Each new row is followed by its nearest point in the smallest flat space through zero that holds the last named rows.
In the rows, zero is written as 128.

z296 (4 x 17)
| 158 | 144 | 128 | 164 | 180 | 110 | 185 | 200 | 208 | 197 |  89 |  96 | 129 | 125 | 108 | 132 |  99 |
| 110 | 159 | 183 | 163 | 167 | 106 | 145 | 132 | 172 | 168 | 119 | 175 | 125 |  68 |  59 | 114 |  88 |
| 188 | 162 |  90 | 128 | 153 | 157 | 172 | 158 | 105 | 149 | 109 | 105 | 106 | 109 | 140 | 150 |  50 |
| 129 | 140 | 131 | 161 | 156 | 102 | 136 | 175 | 154 | 171 | 153 |  98 | 129 | 111 | 118 | 135 |  73 |
New rows:
|  92 |  88 | 167 | 141 | 152 | 128 |  89 | 114 |  98 |  81 | 179 | 142 | 144 | 132 | 144 |  77 | 107 | : |  89 | 118 | 146 | 131 | 109 | 110 |  84 | 106 | 104 | 110 | 178 | 137 | 134 | 119 | 125 | 123 | 127 |
| 117 | 128 |  82 | 107 | 133 | 127 | 123 | 131 |  94 | 164 | 151 | 138 |  87 |  94 | 120 | 124 | 153 | : | 130 | 132 | 124 | 125 | 124 | 133 | 123 | 122 | 111 | 122 | 136 | 130 | 125 | 122 | 131 | 131 | 116 |
|  90 | 125 |  85 | 124 | 167 | 150 |  83 | 165 |  88 | 116 | 116 | 127 |  99 | 107 | 112 | 147 |  80 | : | 136 | 141 | 119 | 130 | 130 | 132 | 123 | 130 |  99 | 128 | 151 | 122 | 120 | 110 | 132 | 137 |  83 |

z350 (4 x 17)
| 104 | 114 |  78 | 139 | 125 | 120 | 104 | 166 | 108 |  92 | 116 |  79 | 176 | 131 | 128 | 118 | 103 |
| 124 | 104 |  94 |  81 | 182 | 171 | 142 | 137 |  78 |  67 | 123 | 103 | 126 |  75 | 128 | 139 | 127 |
| 138 | 153 | 129 | 121 | 198 |  62 | 109 | 132 | 160 | 196 | 137 | 106 | 141 |  94 | 129 | 155 | 162 |
|  93 | 138 | 134 |  91 | 126 | 113 | 118 | 168 | 148 | 208 | 126 | 136 |  88 | 123 | 165 | 174 | 121 |
New rows:
| 136 | 203 | 136 | 104 | 147 | 121 | 110 | 106 |  85 | 132 | 116 | 129 | 146 | 115 | 129 | 158 | 110 | : | 131 | 130 | 126 | 118 | 152 | 122 | 128 | 128 | 128 | 134 | 130 | 123 | 127 | 112 | 128 | 136 | 137 |
|  89 | 141 | 142 | 166 | 137 | 130 | 155 | 129 | 123 | 140 | 126 | 115 | 158 | 131 | 137 | 124 | 139 | : | 128 | 131 | 125 | 139 | 126 | 116 | 121 | 130 | 134 | 131 | 128 | 121 | 140 | 134 | 126 | 124 | 127 |
| 145 |  89 | 167 | 126 | 135 | 139 | 116 | 120 | 155 | 122 | 120 | 162 | 131 | 115 | 101 | 131 | 166 | : | 148 | 133 | 148 | 130 | 137 | 131 | 140 | 102 | 133 | 128 | 134 | 145 | 118 | 123 | 119 | 124 | 144 |
| 134 | 122 | 152 | 166 | 133 | 116 | 142 | 126 | 117 | 114 | 114 | 131 | 115 | 123 | 113 | 120 | 131 | : | 141 | 129 | 135 | 139 | 127 | 129 | 132 | 112 | 130 | 118 | 131 | 134 | 132 | 132 | 119 | 117 | 134 |

z749 (4 x 17)
| 105 | 172 | 107 | 149 | 123 | 115 |  73 | 116 | 150 | 147 | 134 | 154 | 132 | 139 | 129 | 114 | 141 |
| 147 | 110 |  84 | 142 | 129 | 121 | 140 | 127 | 129 |  42 | 147 |  93 | 154 |  82 | 112 | 153 |  95 |
|  96 |  85 | 133 | 146 | 156 | 109 | 129 | 142 | 168 | 136 | 177 | 181 | 154 | 135 | 104 | 177 | 117 |
|  93 | 141 | 133 |  99 | 158 | 123 |  79 |  99 | 165 |  53 | 141 | 159 | 136 | 123 | 125 | 180 | 109 |
New rows:
| 125 | 111 | 121 | 118 | 128 | 165 | 120 |  92 | 104 | 123 |  53 | 149 |  86 | 143 | 120 | 139 | 161 | : | 128 | 143 | 155 |  96 | 129 | 142 | 123 | 116 | 117 | 128 | 102 | 123 | 107 | 140 | 144 | 121 | 135 |
|  66 | 140 | 139 | 123 | 156 | 122 | 126 | 119 |  83 | 126 | 122 | 127 | 138 | 122 | 138 | 120 | 134 | : | 122 | 136 | 138 | 116 | 131 | 131 | 118 | 121 | 130 | 127 | 122 | 134 | 122 | 135 | 133 | 130 | 131 |
| 141 | 135 | 140 |  80 | 162 |  70 | 135 | 117 | 131 | 118 | 154 | 138 | 111 | 142 | 125 | 135 | 203 | : | 116 | 128 | 149 | 110 | 138 | 132 | 122 | 122 | 134 | 130 | 124 | 143 | 121 | 139 | 132 | 138 | 130 |
| 134 | 130 | 129 | 154 | 148 | 151 | 180 | 120 | 128 |  53 | 120 | 201 | 144 |  97 | 141 | 126 | 120 | : | 127 | 111 | 125 | 121 | 139 | 127 | 135 | 126 | 135 |  87 | 139 | 125 | 137 | 114 | 121 | 154 | 111 |
|  67 | 178 | 126 | 139 | 152 | 119 | 105 | 152 |  77 | 136 | 203 | 131 | 124 | 119 | 145 | 152 | 123 | : | 111 | 139 | 118 | 140 | 133 | 118 | 103 | 124 | 147 | 131 | 141 | 149 | 136 | 132 | 123 | 135 | 129 |
| 122 | 116 | 145 | 161 | 137 | 125 | 135 |  91 | 112 | 117 | 169 | 145 | 128 | 127 | 124 | 121 | 114 | : | 123 | 118 | 124 | 136 | 133 | 123 | 130 | 132 | 136 | 125 | 141 | 136 | 136 | 126 | 121 | 139 | 124 |

z822 (4 x 17)
| 165 | 110 | 147 | 189 | 210 | 139 |  89 | 180 | 160 | 113 |  95 | 172 | 155 | 117 | 108 |  76 | 117 |
| 155 |  97 |  99 | 162 | 231 | 105 | 103 | 173 | 145 |  99 |  24 | 126 | 206 | 149 |  95 | 123 | 154 |
| 156 | 101 | 178 | 202 | 138 |  73 |  67 | 162 | 131 | 152 |  85 | 144 | 164 | 150 | 119 | 131 | 158 |
| 177 |  88 | 235 | 162 | 162 |  66 |  97 | 156 | 142 | 136 | 149 | 153 | 179 | 166 | 114 | 145 |  99 |
New rows:
| 133 | 113 | 125 |  99 | 132 |  88 | 188 | 150 | 144 | 104 |  86 |  73 |  66 | 170 |  99 | 107 |  85 | : | 126 | 125 | 115 |  96 | 145 | 128 | 151 | 120 | 127 | 113 | 126 | 114 | 143 | 137 | 123 | 143 | 119 |
| 159 | 147 | 155 | 158 | 100 | 124 | 116 | 146 | 149 | 106 | 127 | 113 | 107 | 140 | 119 | 120 | 141 | : | 133 | 126 | 146 | 151 | 118 | 121 | 110 | 134 | 129 | 140 | 131 | 138 | 123 | 126 | 131 | 121 | 133 |
| 107 | 115 | 121 | 125 | 143 |  89 | 145 | 126 | 136 |  95 | 110 |  83 | 132 | 132 | 116 | 111 | 157 | : | 125 | 123 | 109 | 119 | 139 | 118 | 133 | 127 | 124 | 121 | 101 | 113 | 147 | 138 | 123 | 142 | 141 |

z21 (4 x 17)
| 135 |  73 | 148 | 165 | 149 | 129 |  58 | 135 |  95 | 136 |  35 | 160 | 109 | 137 | 129 | 146 | 112 |
| 137 | 133 | 195 | 116 | 115 |  89 |  82 |  89 | 116 | 194 | 143 | 175 | 117 | 183 |  94 |  96 | 125 |
|  79 | 106 | 179 | 163 |  69 | 132 | 124 | 103 | 126 | 134 | 109 | 177 |  99 | 154 | 117 | 156 | 169 |
| 139 | 106 | 143 | 193 | 142 | 128 | 105 |  42 |  83 |  55 | 146 | 127 |  90 | 107 | 144 | 162 | 185 |
New rows:
| 126 | 139 | 126 | 124 | 149 | 133 | 130 | 170 | 114 | 114 | 116 | 121 | 114 | 163 | 146 | 114 | 135 | : | 130 | 125 | 120 | 124 | 134 | 131 | 126 | 142 | 130 | 130 | 116 | 125 | 132 | 125 | 130 | 127 | 118 |
| 197 |  93 | 114 | 150 | 120 | 139 | 136 |  71 | 158 | 139 | 102 | 134 | 139 | 168 | 168 | 136 |  76 | : | 144 | 119 | 129 | 132 | 148 | 122 | 105 | 124 | 115 | 130 | 114 | 129 | 126 | 128 | 128 | 124 | 118 |
| 106 |  67 | 127 | 139 | 121 | 155 | 119 | 142 | 189 |  76 | 130 | 128 | 145 | 175 | 157 | 147 |  86 | : | 111 | 115 | 118 | 137 | 118 | 144 | 137 | 151 | 134 | 119 |  99 | 129 | 128 | 120 | 135 | 144 | 128 |
| 118 |  53 | 158 | 116 | 142 | 132 |  89 | 134 | 165 | 101 | 128 | 128 | 145 |  99 |  79 | 106 | 116 | : | 133 | 117 | 131 | 133 | 136 | 127 | 111 | 133 | 121 | 134 | 106 | 134 | 126 | 131 | 128 | 129 | 120 |

z730 (4 x 17)
| 111 | 186 | 103 |  99 | 113 | 140 | 156 | 107 | 122 | 158 | 150 |  63 | 144 | 121 | 132 | 106 | 123 |
| 162 | 119 | 153 | 139 | 157 |  71 | 130 | 153 | 119 | 117 | 127 | 122 | 172 | 108 | 143 | 157 |  66 |
| 179 |  74 | 139 | 170 | 140 | 131 | 157 | 143 | 152 | 140 | 123 | 105 | 146 | 154 | 100 | 147 | 143 |
| 146 | 155 | 146 | 130 | 130 | 154 | 177 | 128 | 107 | 119 | 137 | 111 | 134 | 139 | 137 | 141 |  92 |
New rows:
| 121 |  77 | 148 | 141 | 116 | 103 | 136 | 113 | 144 | 100 | 138 | 133 | 122 | 129 | 131 | 101 | 172 | : | 131 |  97 | 124 | 140 | 128 | 126 | 112 | 131 | 144 | 131 | 120 | 141 | 120 | 134 | 115 | 127 | 155 |
|  90 | 162 | 173 | 167 |  77 | 149 |  98 | 128 |  94 | 147 |  87 |  98 | 128 |  87 | 178 | 145 | 118 | : | 112 | 158 | 128 | 110 | 125 | 129 | 126 | 123 | 112 | 121 | 132 | 133 | 125 | 118 | 143 | 124 | 110 |
| 129 | 137 | 142 | 158 | 163 | 136 | 167 | 144 | 169 | 142 |  91 |  97 |  83 | 153 |  89 | 108 | 106 | : | 149 | 116 | 132 | 144 | 127 | 149 | 157 | 129 | 134 | 134 | 130 | 110 | 130 | 147 | 115 | 134 | 136 |
| 169 | 152 | 151 | 119 | 135 | 171 | 163 | 131 |  83 | 166 | 119 | 113 | 154 | 101 | 174 |  86 | 112 | : | 135 | 163 | 135 | 121 | 127 | 145 | 166 | 124 | 111 | 128 | 140 | 101 | 138 | 131 | 137 | 132 |  98 |
| 128 | 159 | 141 | 106 | 168 | 169 | 163 | 111 |  93 | 128 | 106 | 110 | 176 | 152 | 142 |  82 |  90 | : | 133 | 168 | 136 | 118 | 126 | 148 | 168 | 122 | 107 | 126 | 140 | 103 | 136 | 131 | 140 | 132 |  95 |

z724 (4 x 17)
| 150 | 111 | 133 | 167 | 148 | 129 | 119 | 183 | 138 | 200 |  72 | 122 | 158 | 148 | 167 | 122 | 107 |
| 161 |  92 | 138 | 199 | 131 |  92 | 109 |  98 | 158 | 223 | 138 | 126 | 159 | 145 | 120 |  68 | 140 |
| 142 |  82 | 149 | 167 | 148 | 162 | 107 | 114 | 132 | 130 | 141 | 117 | 154 | 124 | 134 |  53 | 109 |
| 124 |  94 | 157 | 181 | 158 | 113 | 125 | 108 |  74 | 155 | 118 | 161 | 217 | 120 | 138 |  77 | 126 |
New rows:
| 115 | 116 | 139 |  86 | 116 |  93 | 108 | 153 | 137 | 111 | 130 | 153 | 130 | 111 | 118 | 114 |  65 | : | 123 | 129 | 129 | 120 | 131 | 138 | 129 | 134 | 121 | 112 | 126 | 128 | 127 | 125 | 132 | 131 | 123 |
| 109 | 148 | 126 | 109 | 105 |  66 | 123 | 143 | 122 | 135 | 119 | 124 |  94 | 104 |  99 | 159 | 120 | : | 122 | 155 | 114 | 109 | 112 |  99 | 140 | 126 | 131 | 135 | 128 | 135 | 110 | 132 | 118 | 169 | 145 |
| 120 | 110 | 112 | 106 | 153 | 137 | 112 |  74 |  91 | 141 | 139 | 114 | 171 | 132 | 141 | 158 | 109 | : | 119 | 126 | 135 | 132 | 134 | 122 | 132 | 118 | 103 | 119 | 129 | 143 | 152 | 121 | 127 | 124 | 131 |
| 114 | 126 | 154 |  99 | 125 | 178 |  99 | 118 | 198 |  99 |  79 |  36 | 109 | 103 | 176 | 158 | 143 | : | 138 | 127 | 119 | 106 | 126 | 175 | 119 | 165 | 165 | 105 | 119 |  94 |  80 | 133 | 143 | 133 | 104 |
| 127 |  93 | 173 | 114 | 118 | 147 | 139 | 139 |  95 | 141 | 148 | 133 | 175 | 114 | 156 |  78 | 115 | : | 126 | 103 | 146 | 150 | 149 | 146 | 122 | 124 | 102 | 119 | 125 | 136 | 168 | 120 | 139 |  90 | 115 |
| 140 | 138 | 122 | 138 | 116 | 123 |  75 | 143 | 136 | 160 | 153 | 152 | 160 | 177 | 145 | 169 | 112 | : | 135 | 132 | 125 | 138 | 128 | 111 | 129 | 141 | 134 | 162 | 112 | 130 | 134 | 137 | 135 | 139 | 131 |

z939 (4 x 17)
| 118 |  81 | 194 | 185 | 158 | 152 | 129 | 137 |  97 | 176 | 121 | 130 |  99 | 166 | 133 | 108 | 108 |
| 112 |  97 | 147 | 150 | 153 | 135 |  83 | 112 | 146 | 139 | 174 | 134 | 108 | 139 | 153 | 141 | 148 |
|  88 | 105 | 131 |  75 |  87 | 128 | 143 | 122 | 175 | 143 | 131 |  86 | 141 | 136 | 121 | 105 |  89 |
| 113 | 142 | 121 | 134 | 131 | 141 | 122 | 101 | 137 |  96 | 104 | 125 | 113 | 143 | 130 |  87 | 121 |
New rows:
| 115 | 104 | 140 | 153 | 170 | 172 | 143 | 164 |  91 | 108 | 141 | 130 | 143 |  91 |  96 | 183 | 170 | : | 155 | 127 | 135 | 152 | 146 | 121 | 126 | 149 |  99 | 145 | 141 | 149 | 130 | 117 | 130 | 163 | 148 |
| 146 | 138 | 117 | 115 | 121 |  95 | 127 | 168 | 123 | 161 | 111 | 147 | 139 | 141 |  93 | 161 |  91 | : | 145 | 128 | 130 | 116 | 115 | 117 | 156 | 157 | 110 | 151 | 122 | 126 | 147 | 115 | 114 | 149 | 120 |
| 120 | 135 | 154 | 140 | 126 | 150 | 132 | 142 |  69 | 135 | 183 | 121 | 113 | 119 | 148 |  96 | 128 | : | 130 | 115 | 147 | 150 | 142 | 134 | 124 | 132 | 115 | 143 | 131 | 134 | 119 | 137 | 131 | 129 | 128 |
|  85 | 146 | 109 | 134 | 119 |  94 | 139 | 136 | 109 | 145 | 141 | 136 |  89 | 182 | 153 |  90 | 162 | : | 119 | 125 | 134 | 140 | 136 | 137 | 119 | 116 | 131 | 121 | 124 | 128 | 116 | 139 | 133 | 111 | 126 |
| 118 | 115 | 134 | 104 | 123 | 149 |  80 | 129 | 157 |  80 | 117 | 136 | 166 | 122 | 197 | 163 | 116 | : | 117 | 129 | 112 | 113 | 126 | 124 | 103 | 111 | 156 | 112 | 153 | 126 | 127 | 122 | 140 | 135 | 142 |
| 116 | 130 | 149 | 120 | 106 | 157 | 148 |  76 | 111 |  91 | 112 | 192 |  81 | 140 | 141 | 118 | 132 | : | 123 | 141 | 126 | 148 | 141 | 140 | 119 | 107 | 124 | 102 | 108 | 135 | 111 | 141 | 132 |  98 | 130 |

z981 (4 x 17)
| 131 |  46 | 106 | 129 | 156 | 195 | 129 | 111 |  90 | 164 | 130 | 133 | 153 | 137 | 165 | 123 | 125 |
| 134 | 158 |  91 | 163 | 106 |  79 | 145 |  61 | 169 | 146 |  86 |  62 | 130 |  96 | 120 |  61 | 120 |
| 117 |  93 | 192 | 137 | 164 | 204 | 105 |  69 | 135 | 134 |  44 | 166 | 185 | 102 |  73 | 128 | 150 |
| 159 |  33 | 156 | 154 | 125 | 125 | 128 |  86 | 172 | 118 | 132 | 160 | 162 |  67 | 127 | 105 | 104 |
New rows:
| 167 | 159 | 100 | 103 |  80 |  96 | 148 | 132 | 179 |  81 | 140 |  89 | 106 |  85 | 162 | 120 | 118 | : | 142 | 149 | 110 | 139 |  97 |  61 | 141 | 131 | 161 | 113 | 154 | 107 | 106 | 110 | 135 | 109 | 111 |
|  95 | 157 | 144 | 172 |  84 | 101 | 111 | 156 | 161 | 159 |  91 |  96 | 156 | 160 | 119 | 149 | 165 | : | 117 | 177 | 131 | 128 | 124 | 116 | 127 | 122 | 134 | 125 | 104 | 113 | 122 | 133 | 107 | 124 | 138 |
| 161 | 156 | 107 | 165 | 102 | 150 |  88 | 132 | 157 | 126 | 134 | 151 | 143 | 119 | 161 | 179 | 135 | : | 130 | 126 | 135 | 125 | 126 | 124 | 127 | 138 | 130 | 121 | 137 | 138 | 126 | 127 | 127 | 136 | 126 |
| 119 | 100 | 132 | 120 | 143 |  80 | 153 | 114 | 140 | 135 | 152 | 176 | 167 | 106 | 110 | 123 |  95 | : | 143 |  95 | 144 | 136 | 121 | 113 | 128 | 123 | 152 | 114 | 143 | 147 | 135 | 102 | 127 | 125 | 115 |
